There are 5 ways to turn a row about zero (a turn may also mirror it). The second row of each pair is the first, turned, with some noise. The first 45 pairs use one turn. New pairs use 2 turns, one after the other, and a turn may come again.
In the rows, zero is written as 128.
Known pairs, each followed by its turns in order:
[145  84 113 160 161 124 131 169]
[159 120  85  86 147 129 100 104] -> B

[179 122 137  99 112 176 129 128]
[182 158 139 137  97 118 139 159] -> R

[157 140  78  87 150  76 110 121]
[182 154  77 102  92 151 120 112] -> E

[ 81 164 142 137 152 135 158 150]
[115 154 158 173  98 101 140 143] -> D

[ 94 167 131 120 110 125 148  90]
[107 136 120  75 137 108 125 160] -> E

[147 164 102 166 144 124  86  98]
[177 141 139 120 117  81  90 132] -> E

[107 175 161 174 153 127  79 148]
[130 112 142 140 115  39 132 104] -> E

[ 96 152 146  92 144  81  85 110]
[ 95 147 147  97 139 180 153  87] -> R

[122 123  82 147  98 106 104 107]
[142 143 127 170 135  86 119  99] -> B

[129  97 119 117 158  83 166 150]
[161 154 146  93 118 132 166 161] -> Y

[141  97 102 101 106 161 132 121]
[157 118 162 156 100 113 140 135] -> R

[116 140 152 117 164  84 149 146]
[ 88 164  98 130 134 136 118  94] -> R

[103 149 164 175 122 116 174  86]
[ 88 134 133 114 166  80 145 179] -> B

[ 99 129  84 173 157 138 163  78]
[ 80 108 160 131  90 110 123 191] -> Y

[ 95  92 103 142 124  96 149 146]
[122 134  94 165 117 140 149 168] -> E

[ 81 107  94 122 106 132 143 124]
[131  99 148 136 138  93 156  90] -> B

[ 81 154  79 113 137 101 103 103]
[ 93 147 145 171 151 121 139  73] -> B

[129 125 120 114 156 100 150 114]
[154 107 130 135 101 121 149 120] -> D

[154  87  85  79 103 126  87 109]
[139  67  99  90 169 159 128 153] -> D

[127  86 172 133 133 113  85 115]
[126 149 151 145 155 186 104 143] -> R

[114 165 160  77 180 113 142 129]
[142 103 168 170 128  91 179 111] -> D

[143 127 107  88  78 121 163 179]
[176 170 119 137 134 193 115 137] -> Y

[147 125  99 118 157 131 144 149]
[131 128 124 138  87 152 114 118] -> E

[137  78 130 180 114 144 130 146]
[156  89  92 148  95 125 146 149] -> Y

[122 156  82  82 110 134 152 109]
[134 112 135 129  93 102 184 100] -> R

[ 90 149 179 159 109 130 111 124]
[141 187 157 141 151 105 108 133] -> D

[104 119 109 117  90  84 144 160]
[113 171  87 144 129 139 165 140] -> E

[112 145 132 152 119  96 179 171]
[131 143 129 183  80 126  94 121] -> D

[111 100 131 134  94 130 170 166]
[177 123 111 140 135 156 125 172] -> Y

[ 88 147 173  89  79  81 127 177]
[ 71  61 165 138  86 123  84 131] -> B

[148 134 112  96 109  96 135  82]
[170  99  82 123 142 109 141 126] -> D

[145 143 159  80 140 162 101 159]
[151 176 143  97  80 141 112 128] -> R

[180  98 130 120 132 131 105  88]
[166 140  88 168 129 148 139 154] -> B

[ 86  96 141 127 107 171 165 132]
[148  81 161  96 141 109 163 134] -> B

[110  79  99 157  94 170  77 165]
[121  88  75 189 125 158 173 127] -> Y

[ 86 167 146 158 135 177 138 128]
[ 74 111 153 122 127  78 104 143] -> E

[127 123 116 165 136 141  82  78]
[132 151 127  56 139 105 128 135] -> D

[ 91 147 119 164 164  81 113 122]
[ 94 109 116 105 178 143 113  88] -> R

[154 124 170 102 145  94  78 119]
[180 102 120 110 140 118 159  81] -> E

[118 142 159 136 136  97  85 102]
[102 136 134 167 158 143  99 148] -> B

[152  92 118 115  97 135 168 113]
[144 128  78 133 124 175 143 126] -> D

[121 127  92 109  89 160 170 137]
[129 156 113 158 125 170  98 168] -> Y

[163 129  99  82 144 150  93 125]
[ 92 175 104 128 116 142 142  87] -> Y

[150 156  84 117 115 128 145  88]
[101 159 159 143  92 141  95 127] -> Y

[155 176 123 154 150 143  98 139]
[161 140 117  71 151 111 114 128] -> R

New pairs. What belongs after each?
[151 111 123  92  83 144 107  90]
[ 89 159 110  92 104 144 157 149] -> D Y

[122  94  97 110  77 110  89 137]
[ 95 150  90 138 108 167  93 151] -> R R

[154 112 100 165 136 112 153 125]
[117 137 123 134 177 117 110 100] -> R R

[110 164 121  77 158 165 142 114]
[127 134 109 127 152 114  69 176] -> B Y

[162 129 117 153  90 144 166 149]
[189 140 145 139  99 127 110 125] -> Y B

[148 158 129  95 150 160 113 100]
[162 118 132 149  79 134 154 133] -> D D

[123 142 132 126 148 161 105 140]
[144 128 135 159 105 151 127 139] -> R B

[135 137 156 167 174 133  78 106]
[ 66 121 170 115 123  91 144 117] -> B D

[100 177 176 103 107 154 106  95]
[183  76 101 130 119  83 124 134] -> Y E

[133  82 141 134 177  79 152 164]
[127  87 121  72 174 157 118 100] -> R R

[133 125 126  84 124 124  92  86]
[146  92  94 132 142 114 101 160] -> B R

[147 123 114  90 163 171 127 115]
[ 88 143 165 139 124 114 137  87] -> Y B

[124  86 118  92 129 148 148  87]
[149 127 114  79  94 124 167 121] -> D B

[119  95  90 157 176  83 110 101]
[182 140  89 115  84 108  86 118] -> E B

[ 82 153  85 123  80 154 166  82]
[ 76 144  54 162 144 144 150 138] -> B R

[127 161 154 141 172 116  80 157]
[173 110 130 121 122 148 192 147] -> Y D

[ 92 137 173 111 100 173 165 162]
[ 87 189 144 135  89  90 117 120] -> D D

[110  80 174 154 179 124 157  95]
[128 141 136 154 110  88  79  59] -> B R

[ 78 111 125 101 135 140  88 131]
[102 133 144 141 102 131 183 145] -> E Y

[110 115 120 119  99 131 114  83]
[137 155 132 124  91 136 113  93] -> B D

[122 152 126  92  87 132  93 103]
[157  70 117 134 124 113 101 129] -> B Y

[100 155 171 115 141  84 146 105]
[127 150 176 142 101 137 120 179] -> B D

[167 110 121  83 158 127 114 152]
[ 93 164 141 148 117 127 111 171] -> R B

[ 97 140 142 120 107  81 163  95]
[120  68 108 156 107 109 114 109] -> R R

[119 132 151  99 149 108 132 101]
[123 124 114 124 129 178 127 124] -> E E

[118 170  83 121 142 122 160 148]
[ 98 108 100 174 128  99 148 113] -> R B

[ 97 140 106 137 147 128 180 168]
[131 153 144 119  70 108  87 128] -> Y R

[118 156 144 103 144 110 150 162]
[102 163 105  97 147 121 125 112] -> Y Y

[154 104 110 120 177 167 139  87]
[106 129 146  97 186 174 125 122] -> E D

[142  85 117 137 170  90 126 108]
[ 86  92 139 101 106  87 130 128] -> R Y

[159 151 160  92 108 114 170  79]
[102 161 138 179 113 155  76 147] -> Y B

[148 117 129  76  89 139 100 137]
[160 104  94 165  95 124 109 120] -> B Y

[170 162 135  77 133 129 161 168]
[141 162  88 143 167 110 172 166] -> E D

[ 91 127 140 142 141 135 139 151]
[145 142 138 138 105 143 102 152] -> E D

[171 139 154  85 110  93 123 176]
[165 141 100 140 202 130 130 144] -> D B

[166 143 141 164 142 148 146  82]
[135 128 159 151 178 145 127  85] -> E D

[162 120 160 149 164 165 166  89]
[ 84 148 119 131  64 162 121  99] -> B E

[135 141 162  90 126 178  92 135]
[163  73 106 102 147 131 118 154] -> E E

[149 114 107 113  96 128 103  92]
[147 159 171 145 119 117 131 145] -> B E

[113  84 157 164 165 104 159 180]
[134 191 104 144  88 174  97 124] -> E D

[ 89 180 120 142 176 161  82 179]
[125 152 161 121 196  86 196 126] -> B D

[178 158  87  95  79 132 118  80]
[128 188 115 103 175  69 103 142] -> Y D

[180 146  83  80 169 175 169 109]
[171 118 190  99  75 176 144 166] -> E R

[ 96 161 169 152 155 145 117  95]
[139 133 153 126 156  99 195 130] -> Y Y

[149  99 171 118 169 110  91 178]
[147 130 134 156  64  82 113 165] -> E Y

[159  76 110  91 118 139 148  85]
[138 149 204 145 116 117 147 154] -> R E

[143 119  88  83 124  87  91  83]
[107 135 169  77 136  81 155 166] -> Y E

[121 149 103 125 180  90 173 166]
[100 101 136 157 153 144 142 199] -> D R

[135 136 176 139 109 154 148 158]
[107 168 161 129  92 133 119 145] -> B R

[132 176  92 149 122 176 122 166]
[ 93 143 141  96 147 157 147 191] -> Y D

[153 173 145  91 156 148  86 153]
[144 111 127 103 131  92 189 173] -> Y D

[ 97 138  92 120  91 173 134 113]
[119 159  75 152 137 149 149 151] -> B R

[135 148  91  98 171  97 102  78]
[168 136 106 172  68 148 128 105] -> E B

[124 164 137 102 165 111  79 130]
[130 126  90 186 113 111 149 121] -> E B

[123 159 135 180 124  97 154  87]
[110 152 125 124 106 137 189  85] -> E E

[104  93  90 124 142 159 162  92]
[104 119 159  90 117 100  84  97] -> Y B

[135 115 171 112 155 170 101  98]
[162 141 106 127  95 100  77 139] -> B R

[148 140  86 174 164  83 131 168]
[156  68 146 118  88 133 173 161] -> Y B

[170 140  83 107 115 133 176  78]
[133  87 136 158 170 155  88  78] -> Y Y

[128 126 155 127 133 100 139 159]
[120 136 120 157 148 135 161 128] -> B Y

